The rows are grouped in 4 different ways at once. Each group adds its own fixed numbers to the row, and there is some noise. The rows also spread widely along 13 directions, which tell nothing about the answers.
Known rows, each followed by its group in each grouping:
[-14   9  -3 -24   8  19 -11  12 -14  -3 -19 -36  -8  -5  -2  -9 -21  17
   8 -21  31 -10  -9   9  11   8  -8  -3  -2 -11  -5  14   9  28  37  11
  -5   3  28] : (3) losa diza A
[ -1   8  10 -10  -8  -1   7 -20   0 -15   2   7   0   5  -2  -2   6  -6
  -9  16  -1  -2   1  -4  -8   7 -10  -8  -4  -5 -11   7   3  -6 -15  13
  -5  10   4] : (1) kuv kon D
[  5  -1  -1   0   3  -4   4  14  -2   7  -4   0  -7   1  16  -9  -5   6
  14 -13  14  -2  -6   2  11   2   1   8   0 -13  -2  -7  -5   9  15   4
  -4  -5   8] : (4) kuv vosak D
[-10  -5   4   0  -8 -26 -20   3 -17 -18 -26  18 -17 -20  46  30 -14  -6
  40 -10  26   9   3   4 -11   4   2 -17  47  -8  -7   7 -15  31  12  -7
  16  16  13] : (1) nugur vosak A
[  1 -18 -14  -9  16 -19  14  -1 -15 -17  -2  27 -19   8   9  -2  10   0
   6  12  12 -15  -4  19   3  16  -6  -6  -7 -25  -4  22   0  -3   0  -2
   6  -2   9] : (2) nugur zarib P
[-22  -5  12   5   9  -5 -19   7  -7 -24  11  16 -28  -4   2  34   1   5
  -1 -20 -10  -9   1 -21 -23 -11   2 -10   7 -27  13 -24 -13  -6 -16  -8
  14  -9 -15] : (3) losa kon P
[ -2  -1 -12   2  -2 -10   5  -7  10   8  -5  -3  -1  -4   4 -10  -5  -8
  -6   9   7   5   0   4   5   0   3   1  -8   2  -6  17   8   4   1  10
  -7   0  11] : (4) kuv Gil A
[ 10   2  14  -9  31  -4   5  -6  -7 -28  16  30   4  35 -14  -6   6 -10
  -3  22  -5  -9  13  18   4   9  -9   9  22 -28  19 -34 -17 -43 -15  -4
  16 -17 -38] : (0) nugur zarib P
[ -9  12  14   3 -20  12   3 -16   9   4  24  12   0 -14   3  15  -5 -19
   4 -15   2   5  -6  -7 -11   3   1  -6 -30   4 -11 -16  10  19   2  12
 -13  -2  16] : (0) losa diza D
[ -9 -15 -18   1  -4  -1   5   1   4  -4   1   4   0 -14  11  -3   5  -8
  -4   4   6   7   3   7   0   7   8 -12 -11  14  -3  16  10   9   4 -10
   1   1  12] : (2) losa popep D
[ -3  -5  -1  -4   1   2   3  13  -8   3  -8  -9 -13  -3   0 -10   0  11
   2  -7   6   0   1 -10   5  -3  -1  -5   1   1  -4   9   3   4  -2   1
  -6  -2   5] : (1) losa Gil A
[ 12  -9  -6   3   6   6  -4  11  -8 -16  -2  -5  -4   9   3 -15   1   1
  -3   8   2   5   6  -8  -4   0   0 -16  15  -3   4   1   2  -9   7 -20
   0   5  -3] : (4) nugur popep P
[ -8  -9  12  -9   1  -4   6  16  -1  -1   3   4 -22  -7   5  -6   7  22
  11  -6  -6 -13  -5  -7  11   1  -1 -10   3   1  -4  -1   0   4 -19  -6
   3   0   0] : (3) kuv Gil A
[-35  17  11 -15  -8   7 -12 -22  -3 -30  -6 -24  13   6   9   5 -19   4
 -14  10   7   7   1  22 -12  18 -13 -26   9   8  -9  -3  13  10   1   7
   7  19   3] : (0) losa zarib A
[-18  11  12   6   3  -4   4 -13   6   5  14   4  15  10  -1  -6  -5  -2
  -4   3  -4   8   0  12  15   0   2  -2   1  10   8 -14  11  -6  -6   5
   4  -4 -14] : (0) nugur zarib A
[ -9  -4  -9  22  17 -15   8   6 -12  13   1  13  -7   7  22  -9  -7  -3
   7 -12  19  20   0  -6  19  -8  11   0  -4 -23  10 -10   9  -4   9   1
 -13 -23 -13] : (4) losa vosak A
[ -2  15   0 -15  12  11  10 -25  -8  -8   6  -9   9  15 -31 -18   2   0
 -25  14  15  -9   0   8   8  -3 -13   4  -7  -6   5  23  17 -11  11  24
 -10  -4   6] : (2) losa Gil A
[ -6 -13   0  -2   9  12   5   2   7   7  20   7   1  -6   3  -5  -3  -9
   9  -5  10  -1   5  19  17   7   3  -1  -9  12   6  -6  10   6   8  -5
   5 -12   2] : (1) losa zarib A
[ 24  -6  12  14 -36  -7   0   3   2  -1  -1   9   3 -12  16 -10  17   0
  16  -4   1   8  -4 -19 -10 -11  -9 -16  25  28 -19  17  -6  21  22   0
 -14  20  19] : (0) kuv vosak D
[-24  14  12   0   1  10  -5   0  -9  -9  11 -16  -7   9   4   4 -12  20
  -3 -24   2  -5 -14  -6  -1  -3   0 -10  -7 -10   6 -20  13   6   5   2
   6  10   0] : (4) nugur popep D
[  6  -8   3  -6  -3 -17   9  23  13  12  -6  12  -7 -11 -12  -7  17   1
  -7  19 -29  -2  10 -20   4  -2   7   4   0   9   2   4 -22  -7 -41  -9
  -1 -11  -6] : (0) kuv vosak P
[ -8   3 -14  -3  15 -17  13  -3  -3  -2  -5   6   2  21   3 -17   1   9
  -6   7   8  -4  -7  22  10   4  -1  14  -3 -16   3   0  -3 -16   4  12
   5  -4 -11] : (2) kuv popep D
[ -8   5  -5   0 -11  -8   6  -9  15  -2  10  -2   7   5  -4   2  -5  -6
 -13   5 -18  -7  -3   6 -13   3   4  12 -20   6  -5 -10  -4 -12 -10  12
   1   6  -2] : (4) nugur kon A
[ -6   1  -4 -21  -3  -1   5  14   4  -4 -12  -6  -2 -12  -9  -6   2  -5
  -8  16  -8  -1   6 -10   2  11   7  -1  -8   4  -3   2 -11  -2 -26  -6
  -2  -2   5] : (3) losa popep D
[-14  -2   0  -9  13  -5   5  16  -3   3  -8  -8 -10  12   2 -12  -1  31
   6 -10  -1 -16  -6  16  15   1  -3  11   9  -3   5  -1  -4   0   0   4
   8  -2  -7] : (2) kuv diza A
[ -8  17  15   9 -16 -16   0 -17   1  -3  11  13   5   7 -12   7   8   4
  -5  -8  -5  -5 -11 -10 -10 -18 -10   5   1   2  -5   0  -7   1   2  25
  -8   7   1] : (3) losa zarib D
[-7 -8 -8  1 10 -6 -1  5 19  8  9 -2  0  3 -7 -5  1  8 -6 -2 -8 -9  0 11
  7 -5  6  8 -6 12  4  0  2  0 -4  3 11 -4 -2] : (4) kuv Gil P
[ -1  10  -3  22  -8 -12  -9  -6  10   6   2   6   8   1  16   2  -9 -12
   2  -8   8  18  -3  -2  -6 -13   8   5  11   2   3 -16  -4   1  16   4
  -1   1  -5] : (4) kuv popep D
[-16 -21   4   7  16  -1  -6  20  -6  -6   7   6 -24  -9   7   5   6  12
   4  -8  -5  -8   6  -9  12  -5  10 -19   8  -1  19   1   3   1 -17 -26
  15  -6  -5] : (4) nugur zarib A
[ -1   1  12  -1 -10   5   4 -15  16   1  20  20   3  -9   9   4   1 -13
  14  -3   6  -6  -2  12   6   9   2   1  -9  11  -7 -10   7  13   2   7
   4   3  13] : (4) kuv kon D
[  8  -2  10  18 -22  -9   3  -8  -4   6   0  17  -8 -10  31  -2  -2 -11
  26  -6  18  19  -5  -3   0   1  -6 -18  12   4 -17   6   6  20  16   0
 -15   8  14] : (1) kuv zarib A
[-11   4   6  -1   2  10 -10   2   2  -4  -3 -10  -2  -6  10  -1 -12  -5
  -2  -3   9   8   5   1   2   7   3  -9   4  -5   2  -9   4   3   6  -4
   2  -4   0] : (0) kuv kon A
[-11  13   0   8  -6 -11 -11 -16  -3 -15   1   4   8  11  16   9 -15  -9
   1  -4   8  15  -6   8 -17   2  -1 -10  11  -7  -3 -13   2   4  16   4
   6   9  -4] : (0) nugur popep P

New rows. What belongs after each?
[ -1  10   8   0 -15  -9   1   8  -3  -7  -7  -5  -1  10   6  -6  -1  14
   5  -3  -9  -1  -8  -9  -6  -1  -1   0  11   5  -9 -11 -11  -1  -7  -1
   1  18   0] : (4) nugur popep D
[  2 -12  10  -5  -2  19   3   5 -19 -13   2  -6 -20  -4  21 -16   1  13
  16 -12  25  -5  -6   1   8  13 -11 -31   3 -10 -12  14  20  19  25  -8
  -6   7  20] : (0) kuv kon A
[ 19   2  -4  -1  -8   2  17  -1   7   8   4   1   5   9   1 -26   0  -5
   1   6   7   0  -4  11   5   8  -6  13 -10   1 -13   0   2  -9  15   9
 -15  -3   4] : (2) kuv Gil A
[ -4   3  15  -9 -12   3   9   4  -3  -2   4   6 -22  -9  -6   5   7  10
   1  -3 -10 -16  -5 -15  -9   1  -6  -5  -9  -5  -5   3  -5   6 -21   3
  -8   3   9] : (2) kuv diza A
[ 10 -14  -4  -2   9   4  -5  11  -1  -5   4   7 -16 -10  -3   1   1  -8
   7  -7  10  -9   7  -5  -3  -6   3   2   8  -6   6   2  -7   1   9  -4
   3  -9   6] : (4) losa Gil A
[  2  10  12  -4  -2   1  -2  -5   4  -4   9   5   4   2  -4  -1  -6  -6
   4   1  -1   1   2  -3   5   0   1   3   7   0   2 -16  -1  -7  -4   2
   0  -2  -6] : (3) nugur Gil A
[  6  -3  16 -24   5  24 -10   1   7 -17  13   1  -2 -13 -23   6   7  -4
   2   3   3 -23  12   1   2   1  -4  -3  13  16   9  -1  -3   8  -3  -4
  15   2  12] : (4) losa Gil D
[  1   7   5  -1   1  10  -4 -11  10   1  19   3  10   0 -18  -2  -3 -12
  -4  -6   7  -6   0   4   1  -7  -1  15  -4   2   8  -6  -1  -4  22  16
  -2 -10   1] : (3) losa kon A
[ 18 -16 -12  24   5   6  26  21   1  33  18  -3   3  12   3 -43   9   9
   1 -10   1  14  -9 -15  33  -7  10  -1 -34   4  -1   4  26  -2  18  -9
 -29 -16   3] : (4) nugur vosak P
[-14  -3  -7   8   8   7 -11   3  13   1  26   4   0  -6  -6  17  -6  -6
  -7 -27   1  -9  -4   9 -13 -13  10  15 -12   0  21 -24  -5  -2  22   1
  16 -12  -6] : (2) losa popep D
[ 10   4  20 -26 -22  11  -1   0   0 -33  -2  -4  -2   6   1   0  -1   9
  10  11 -11 -19  -2   6 -19  23 -16 -10  12  10 -23  -8 -11   5 -10  -4
   7  30  14] : (4) nugur kon P
[ 12  -8  -3  -8  -2   1  -9  12 -10 -25 -28  -4   1  -5  10 -12   7 -11
  -4  26   5  12  20 -13  -2  11   2 -21  27   0  -5  16  -7  -5  -8 -19
  -1   9   5] : (0) nugur kon D
[  2   9  21 -16  -2   2  -3   2  -4 -11  -3   7   2   1  -3   1  -1   2
  13   7   3  -3   7  -1   4   6  -7  -3  23   3  -1 -10 -11   8 -10   0
   2   4   2] : (4) losa vosak P
[-28  -8 -27   5  15 -25   1  -7  10   5  -8  -1  15  13  13  -8  -9  -1
  -7   4  13  11  -3  41  12   8   5   3 -11   5  -3  13  11   5  14  14
  10  -5  -3] : (0) losa zarib P
[  9  -1  -8  -2  -2   4  -6  15 -20 -15 -25 -26  -2  14  13 -23  -3  17
   0  -8  17   3  -7  -4  -2   4  -7 -11  12 -12 -13  15   3   3  34   1
  -8  14  13] : (0) nugur kon D
[-12  19  24 -21  16  19 -14  -7   3 -14   7 -15   6  17  -7  -4 -15  21
   7  -8  12 -13  -2  23  15   6 -12  -1  23   3   6 -22   9   8  10   7
  18   8  -2] : (4) kuv Gil P
[ 12  -4  -5   1  -8   6   0  15   8   1   4  -7   5   2   0 -13  -2  -2
   3  -8  -1  -1  -1   2  -6  -1   2  10   0  12  -4 -16 -10  -2  17  -3
  -1   3   2] : (4) losa popep D
[ -2 -11 -12 -13   8 -29   9  18  -3  13  -8  16 -20  -7 -15   5  11  11
   7 -13   1 -27 -12  -1  -1  -8   2  22 -12 -14  -2  24 -24  14   3  20
   6 -13  17] : (0) losa vosak P
[  7  -9  -5   3  -9  -3   0  12 -10   2 -11  -2  -7 -11   7  -8   5   0
   4  -3  13  11  -1 -17  -2  -3  -2 -18   2   1 -10  25   4  22  17  -2
 -15   0  21] : (0) losa vosak P
[ 15  18  18  -1  -4   5   7 -11  -5   2  -2  -5  15  14 -11 -24   2  -2
  -5  17   4  12   7 -12  10  -8 -12   0  23   3   3   0   0 -11   2  10
 -17  -1  -9] : (1) kuv vosak A
[ 28  17  15  -7   4   9   4  11   2  11   5   3   5  16 -21 -21  -4  -1
   8   0   1  -4   1  -9  15  -2  -3  23   5  -9   3 -23  -9 -11   4   6
  -9 -10  -4] : (4) nugur Gil P
[ 14  14  19  -9 -23  14  12  -6  -3  -6  16  -3  -8   0 -19  -6   1  -4
  -9   3 -14 -13  -7 -25 -18   1  -8  -3 -15  -2  -8  -7  -5  -5  -9   4
 -14  10  12] : (4) nugur popep A
[ -6  -2  13 -10  18  -9   0  -5 -15 -17   4  29 -11   1   0   5   5  -7
  10  12   6  -4  11   2  10   3   4 -10  28 -12  18  -4  -7  -8 -18  -9
  19  -8 -14] : (0) nugur popep A
[  6   5   2 -33  12  11   2  13 -15 -17 -22 -22   1   3 -14 -18   1   7
 -10  18   9 -12   7  -5  10  14  -7  -5   9 -13   2  15  -7  -1   1  -1
  -1   4  12] : (0) nugur vosak D
[ 22   2 -12  -7 -24  23  -6  16  24   6   1 -33   6  -8 -17 -12  -7 -12
 -22  -2 -15  -3  -3 -10 -32   4  -5   9 -26  12 -16  -1 -10   6  24   3
 -17   6  22] : (0) kuv diza P
[-24  -3  21 -32  -1  26 -20   5  -4 -25 -10 -27 -15 -26  -1   9  -4  15
  -2   5   4 -12  11  -4   1  12  -7 -42  23  18   1  16  13  28 -17 -18
  19  18  20] : (0) kuv Gil A
[-25   9   5 -10   5   8   3 -29  -6 -21  17   1   7   4   8   4  -8  -9
  -9   5  13   4  -4  16   3  14  -1 -25 -13  -5   1  -2  27   6   3   3
   7   7   5] : (0) nugur popep D
[  2  -5 -25   8   6 -18  -7  12  -8  -5 -28 -13  -3   6  21 -12 -13  -6
  -4   2  15  17   3   2  -6   1   5  -3  12 -18  -5   9  -5  -7  20   0
  -4  -1  -2] : (0) nugur Gil A
[-25  -1 -14 -12  -9   4  -1   1   8 -12  -2 -12  -5 -17  12  16 -12 -10
 -16   3  -8   0  -2   4 -19  19  12 -11 -31  -2  -5  -4   5   7 -16 -10
   6   9  13] : (2) nugur popep D
[  6  -4 -10   2  -8   7  -1   7   7  10  -3  -2  10 -14  12 -16 -11 -20
   9   5  15  21   6   4  12   7  10  -4   0  15  -4  -1   5  10  19 -10
 -11  -7   9] : (3) losa popep A
[  7   0   3   8   1  -4   2  -3   4   3  16  12  -1   9  -1  -4  -1   2
   9 -12   3  -4  -8   2   4  -8   1   7  -2   0   0  -7   7   3  11   6
   1  -1   2] : (4) nugur Gil P
[ 26  -6   0   6   2  17   1  10  -8  -2  23  10 -12  -3  -7  -5   4 -16
   2 -18  11  -6  -5 -20 -12  -8   1   2 -11 -22   9 -11  -5  -6  33  -5
  -7 -13   8] : (0) nugur popep D
[ -6 -16  -7   0  -5  -5  19  10  -5   4   3   5  -9   0  24 -16  -1   6
  14   2   0   8  -4   7  12  15   6 -15 -12   9 -11   1  12   3 -10 -14
  -1   4   0] : (1) nugur popep A
[ 13  11  -1 -11   6   5   5   3  -1   1  -3  -6   6   9 -17 -21  -7  -7
  -6  14   3  -3   4  -1   9   2   1  14   5  -5   8  -3  -8 -15   3   2
  -4  -5   0] : (4) nugur popep A
[ 10  21  32 -17 -17  13  -2  -3   2  -6   0  -6   7   7 -14 -13   0   7
   4   9  -3  -6  -3  -2   1   8 -18  -7  15  10 -12  -5  -5  10   0   7
  -6  13  11] : (0) kuv zarib P
[-16   0  20   4  18   2 -11 -23  -4 -32  26  27  -8  15  12  17   0   0
   9  -3   8  -1   2  13  -4  -1  -9 -20  22 -15  13 -22  10  -6   0  -4
  14  -2 -21] : (3) kuv diza P
[-10   2   6  -3   0   3 -12   0  10 -11   9   0   4  -5  -6  14  -6  -4
  -4  -1 -10 -11   5  11 -10  -1   1   5  12  11  13 -13 -11  -4   1  -6
  16   2  -4] : (2) nugur zarib A
[ -1   8  11   0  -6  24  -1  -4  -3 -19  15 -11   0  10  12  -5 -18 -10
  -3  -6  10   6  -2   5 -14  17 -10 -12 -11 -15  -7 -36   6  -8  14  -4
 -12   0  -3] : (4) losa zarib A
[ -8   5   7   1  -2 -12   1  10 -14   4 -18  14 -12 -12  16   1  -3  -1
  16   6   7  15   6 -14  15   3  11 -10  19  -5   5   3  -2   7 -21 -16
  -1  -3   0] : (2) nugur popep A
[-10  -4  -8  15   7 -12 -11  14  10  16  -3   1   1  -6   5   3  -6  -3
   4 -12  -4   9   6  -1   6 -14  16  10  10  11  13  -5  -6   4   5  -4
   9 -11  -8] : (0) nugur diza A
[ -7  22  42 -22 -16  20  -3  -2   3  -9   1 -16   5   0 -19  -9   1  15
  -7  12 -16 -10   4  -7   4   8 -16 -13  18  19  -4 -12  -4   3 -23  -1
   0  13   2] : (0) kuv zarib A
